All groups share one centre, and each spreads out both ways along 12 directions, with some noise.
In the rows, zero is written as 128.
Some rows, each with its group after it:
[162  72  95 136  85 126  85 152 167 125 215 152 182 149 101 140 123 123
 108 145 137  92 159]  duk
[142 132 147 134 107 152  96 161 162 124 123 120  73 152 141 114 100 124
 163 117 146 128  94]  giva
[159 146 109  98 130 207 175 132 133 119 183 122 172 114 137 155 129 148
 137 138 146 127 110]  kesi
[163 151 143 114 150 167 150 134 143 128 128 172 128 148 113 136  98 148
 193 115 121 173 136]  Tuva
[124  76 155 182  66 144 137 132 101 125 151 136 136 103 138 126 162 177
  97 182 168 107 125]  giva
[112  63 166 155 165 101 138 130 162 135 105 145 180 132 117 112 130 114
 125  98 182  89  64]  giva
[120 121 104 174 162 112 137 123 127 108 158 100 182 140 135 134 145 144
 105  83 165 138 136]  giva
[109  87 187 146  84 103  94 137 133 111  82 132 124 139  51 154 119 113
 184 168 172 110 122]  kesi
[115 113 145 173 163 208 154 143  98 121 145 167 134 136 118 143 138 137
 115 158 139 125  83]  Tuva
[ 79 102 128 107 118  92 103 132 121 131 145 108 164  99 144 134 123  93
 106 148 136  96  78]  duk
[ 99  72 120  69 126  40 129  71  95  90 163  85 140 124 133 108 150  75
  53  76  86 119  92]  Tuva
[104 184 147 200 170 162 156 103 115 113 127 158 144 176 108 194 119  98
  78 112  75 121 121]  Tuva
[119 143 112 121 138 132 130 138 119 117 107 155 115  90 164 136 112 124
 133 116 162 136 154]  giva
[ 98  94  97  75 164 166 136 159 155 127 213  48 201 181  89  77 183  67
  97 144 136  68  34]  duk
[ 89 119 107 111 142 108  84 114  34  76 168 113 141 109  53 151 152  45
 156 118 113 199 131]  giva
[142 172 140 140 158 129 143 144 142 158  94 134 166  79 141 140 123 151
 190 104 166 174 127]  Tuva
[170 105 116 125  83 170 131 137 123  92 160  99  46 171 162 120 124 203
  89 137 128 114 135]  kesi
[120 119 196 145 151 107 159 139 135 161 111 183 146 125 126  90 158 151
 120 123 112 165  90]  giva
[107 108  85 144 155  99 101 149 136 106 124  98 108 122 200 116 115 141
  66  89 174  98 122]  giva
[170 126 118  84 113 173 144 111  96 126 220 177 158  88 163 158  92 159
 149 130  91 184 117]  kesi
[129 171 132  86 115 102 104 124 112 137 153 138 109 107 159 109  98 110
 178  99  89 207 128]  duk
[144 130 113 108 171 162 149 126 104 127 150  96 150 121 109 129 146 153
 142 120 128 159 101]  duk
[147 101  91 148 112 154 100 161 169 115 191 117 173 156 112 126 126 102
 135 120 174  98 128]  duk
[107 101 171 201 184 138 117 174 129 142 107 156 129 166 111 139 130 213
  98 166 143 113  86]  Tuva
[147 147 143  56 108 120 140 110 132 141 136 132 125 124 116 112 118 112
 175 126  86 167 124]  duk
[163 104 118  83 142 142 153 124  90 131 110 193  54 109 169  96 107 221
 130 162 106 164 184]  kesi
[112  37 144 140 138 123  68 166  97 127 148 183  92 126 122  91 120 133
 130 154 138 141  89]  Tuva
[ 95 154 121 131 122 148 137 124 111  72 141 198 145 118 136 185  79  62
 146 118 157 133 167]  Tuva
[ 86 134 151 100 165  71 111 198 140 133 109 127 133 102 140 109 154 150
  91 131 146 151  87]  kesi
[125 138 111  96 146 110 125 124 126 121 116 109 137 116 116 145 127 120
 127 123 127 127 136]  giva
[137 137 107 130 141 189 120 162 157 108 170 100 165 143 126 141 106 104
 180 111 186 122  88]  kesi
[151 153 169 115  94 144 204 122 126 100 104 126  91 134 115 137 188 162
  57 122 113 131 144]  kesi
[111 182 139 109 171 168 171 141 126 110  96 119 108 141 143 148 113 152
 141 129 137 136 109]  duk
[121 106 156 166 144 173 157 142 121 109 116 169 138 132 131 158 108 170
 132 152 176 115 110]  Tuva
[150 115 147 179 109 112 130 116 138 123 150 130 176 147 124 168 102 191
 144 120 153 135 152]  giva
[100 131  49  70 202 148 111 148  92  89 187  57 164 132 112 129 144  82
 109 112 135 130  91]  giva
[151 108 106 126 105 182 153 119  89 121 127 173 142  51 114 194 138 152
 110 193 151  97 178]  duk
[139  52 107  26  60  74 131  83 106  90 160  77 133  76 152 122 130 119
 117 121 151 101 127]  Tuva
[168 121 139 115 131 162 155 129 145 115 138 158 122 146 136 152  88 189
 154 125 141 131 134]  kesi
[122 142 136  79 125 130 159 138 119 134 140 112 149 134  87  90 185 130
 136 159 116 152 133]  duk
[125  85 153 110 191 203 138 184 118 104 181 176 149 187  99 117  94 195
 193 172 164 159  68]  kesi
[136 113  95 133 161 117  95 124 144 123 156  72 139 169 121 113 114 110
 146  81 130 125 101]  kesi
[111 126  82 162 167 185  90 144  73 102 128 155  81 135 138  88  95  98
 220 123 177 177 165]  kesi
[153 125 114 133  84 187 158 138 127  80 142  84 103 116 183 147 115 182
 138 131 214 103 128]  Tuva
[126 132 125  75 144 110 124 156 133 117 140 142 146 151  93 134 122 164
 142 162 117 148 154]  Tuva
[104  95 156 141 133 112 130 125  89 109 115 160 116 126 108 128 138 139
 118 144 130 147 131]  kesi
[116 189 120 120 203 169 170 149 141 128 135 116 182 163  77 135 161 108
 138 120 125 145 117]  Tuva
[103 148 101  82 156 112 135 144 138 121  76 107 129  89 133 156 127 114
 104 145 150  83 139]  giva
[ 97  95 142 164 106  78 139 107  98 156 112 119 148  65 132  78 216  79
  73 111 139 127 117]  giva
[113 128 130 135 105  93 127 104  85 131  67 170 115  41 125 161 151  95
 104 140 131 129 179]  duk
[114 112 143 149 134 129 107 161  97 134 118 157 101 109 128 122 142 164
 116 170 132 148 130]  Tuva
[ 65 174 135 149 112  93 112 144  81 111  73  85  94  67 187 145 128 127
 117 147 171 139 125]  duk
[140  80 153 116 158 130 130 133 128 117  97 165  92 166 106 101 108 166
 168 125 144 139 124]  kesi
[158 167 116 102 124 159 183  89 115 143 147  66 151 113 126 153 162 155
 106 129  90 133 113]  Tuva
[ 91 117 155 147 151 132 142 153  92 106 111 138 122 112 141 116 138 155
 146 139 182 157 107]  duk
[ 74 162 127 123 125 146 129 152 113 104 105 109  88 114 156  76 150  37
 151 108 172 147 103]  duk
[181  95 103 119  95 134  97 101 142 117 120 117  75 120 133 153  98 115
 121  98 113  99 138]  duk
[154 130  82 115 126 160  78 119 122 141 150 119 138 121 110 141  63 114
 252 144 139 148 158]  kesi
[ 69 110 164 134 163 100 129 148  94 129 117 180 177  87 104 146 137 107
 125 152 144 149  96]  giva
[128 116 117 114  93 123  68 135  89  73 120  80  25 155  96 116 129  82
 142 109 125 148 128]  giva

New rows. What belongs after each?
[139  90 114  74  93 145 118 128 128 131 188 119 152 120 123 123 125 122
 124 175 113  98 104]  duk
[133 136 173 120 163 122 170 136 101 161  83 169 135  77 116 119 165 194
 143 153 128 181 133]  Tuva
[133 144 116 126 108 109 118 105  88 135 109 100 126  58 133 156 139 137
 138 129 130 150 155]  duk
[120 104 123  81 187 131 137 148 121 100 121 159 121 141 135 142  93 170
 119 134 136 131 115]  giva
[ 92 113  65 171 164 110 127 113 129 137  39  85 149  84 140 130 147  81
 115 132 218  38 185]  kesi
[118 157 141 127 136 166 153 148 109 146 155 104 140 127 103  78 201 107
 128 139 111 169  91]  giva
[133 141 139 179 152 192 148 160 127 135 114 125 128 129 134 141 139 178
 137 154 176 119 108]  Tuva
[ 93 139 128 194 159 126 116 152 151 131 163  63 225 149 104 135 163  92
 121  98 178 112  71]  giva
[100 125 131  98 182 137 159 155  87 105 132 158 144 124 124 145 136 184
  93 170 128 147 131]  giva
[150 109 133  95 133 129 125 161 157 130 104 129 139 128  94 117 125 168
 188 153 182 124 136]  Tuva
[ 74  90 111 155 154 117 125 154 117 110 130 130 168 114 107 122 181  74
  47 134 165  79 108]  duk
[132 133  99 141 152 174 143 144  77  67 152 133  79 155 135 109 143 139
 133  99 160 183 161]  giva
[188 123 157  90  98 144 184  93 135 119  85 174  73 112 123 123 135 141
 141  99 119 149 161]  kesi
[145 146 160 130  90 130 110 151 152 102 149 134 115 128 131 148 109 106
 164  86 147 167  94]  kesi
[139 121 106  65 180  92 134 141 181 143  99 126 130 124 182 136  81 182
  91 116 123  84 112]  giva
[ 87  85 157 164 149 117 146 149  94  89 101 140  93 117 166  99 150 150
  92 106 201 136  97]  Tuva
[139 125 147 113 142 114 132 144 135 116 115 139 107 160 117 122 117 178
 136 122 126 153 134]  Tuva
[ 96 116 179 152 124 130 112 158  86 119 135 180 102 121 117 109 138 125
 141 148 124 187  95]  giva
[111 133 148 134  91 154 105 170 128 132 127 135 109  96 147 139 120 133
 132 180 151 113 101]  giva
[146 118 125  82 107 125 135 100 125 129 151 137 151 142  81 170 112 138
 122 174  73 105 146]  Tuva
[132 154 165 116  36 133 139 135  96  94 165 144  98  60 157 153 170  91
  76 107 118 176 105]  kesi
[157 120  83  64  95 106  95  90  64  81 126 121  52  99 118 148 104 108
 149 113  90 176 199]  giva
[163 133 138 129 141 203 179 125 130 118 123 130 127 128 129 127 130 142
 176 111 169 144 110]  Tuva
[176  99 134 130 148 125 100 105 118 127 134 109 110 119 140 120  84 157
 221  51 153 199  89]  duk
[109  80 151 133 156 114 140 113  94 116 110 166 125 126 104 111 145 115
 127 122 136 140 117]  kesi
[151  96 132 122  75 104  92 119 129 127 138  72 117 120 148 156  93 207
 145 155 145 112 121]  duk
[134 151 103 149 157  66 141 104 155 139 131  31 188 167 104 121 179 138
  78  67 118 115 137]  giva
[117 160 108 113 149 142 152 120 115 123  91  26 113 122 116 126 174 119
 107 129 143 102 101]  duk
[142 140  94 101 143 206 134 150 132 135 176 116 178 127  88 147 133 105
 169 167 140 118 117]  Tuva
[135 101 156 150 115 143 142  89  87 135 112 148  87 129 105 136 153 133
  78 147  66 118 112]  Tuva
[176 147 125  15  95  72 160 107 164  97  81  86  83 177  64 103 149 140
 150 110 102 139 206]  Tuva
[121 123 133 159 157 128 127 151 131 111 121 115 151 138 123 135 129 147
 140 112 181 135 117]  duk
[143 120 108  88 131 148 130  97 120 172 155 105 188 102  50 145 167  64
 134 169  65 100 111]  Tuva
[118  96 181 139  77  80 106 180 181 112 158 231 159 181 124 129  83 171
 148 170 155 131 168]  duk
[132 151 126 176 113 177 151 124  98 139 115  98 125  66 166 153 151 149
 117 140 163 123 115]  Tuva
[111 125 151 118 145 100 135 132 110 129 126  90 153 120 129 138 126 199
 146 153 143 145  99]  duk
[ 80  79  94 142 115 115  51 174  95  73 177 152 104 107 173 109  94  57
 134 108 190 143 115]  Tuva
[113 110 152  40 144 127 160 117 123 137 142  86 136 153 121 109 125 161
 128 169  86 111  48]  duk
[140 138 128  94 152 131 142 143 139 143 115  92 130 169  59 111 177 156
 113 162  90 121 134]  Tuva
[123 137 122 176  61 135  83 154 153 117 128  29 116 148 111 157 145 126
 117 158 171  64 111]  giva
[165 136 163 100 156 166 163 127 130 166 123 189 149 155  46 159 129 200
 154 204  54 144 141]  Tuva
[ 91 110 179 115 102 112 154 133 131 106  62 128  91 133 116  84 145 102
 166 136 188 120 111]  duk
[127 114 126 139 116 143 104 141 116  98 131 150  78 146 134 120 113 105
 134 118 135 135 139]  Tuva
[ 79 114 150 158 153 121 123 186 129  96  83 156  97 132 163 141 108 165
  87 151 188 102 116]  giva
[115  37 134 107  78  95  91 141 141 123 187 141 154 138 123 117 123 134
  87 174 126  74 103]  duk
[135  84 135  87 118 141 152 123 161 123 129  86 135 170  83 108 156 126
 115 153 135  66  93]  duk
[127 155 117 151 128 121 101 140 106 132 150 110 115 110 167 138 117 147
 116 106 114 167 122]  Tuva
[132 114 114  57 132  62  96 124 128 100 157 129 114 142 125  97 111  99
 150  80 103 180 138]  Tuva
[ 78 140 147 141 181  93 108 177 129 117  81 103 124 168  83 104 155 136
 139 145 157 137 115]  kesi
[152 112 129 148  82 143 117 122 102 114 146 148  91 106 154 119 120 134
 149 116 147 159 154]  giva
[111 126 118 139 162  87  80 162 150 131 134  91 151 152 132 138 101 157
 134 123 143 124 105]  kesi
[103 129 122 158 119 138 113 147 117  74 141 158 126 111 182 163  77 110
 139 102 200 134 138]  Tuva
[146 108 118 142  98 150 109 119 115  81 103 126  56 131 123 110 120  73
 175  77 178 143 152]  giva
[122 165 102  77 130 108 140 145 123  98 149  71 122 160 117 121 159 155
  93 135 114 141 157]  Tuva
[123  97 135 111 142 186 143 136 138  84 103 120  50 169 138  89 119  73
 132  95 161  94  67]  duk
[120 149 128 160 121 193 164 118 103  88 137 145 107 147 135 163 125 118
 105 128 134 116 133]  Tuva
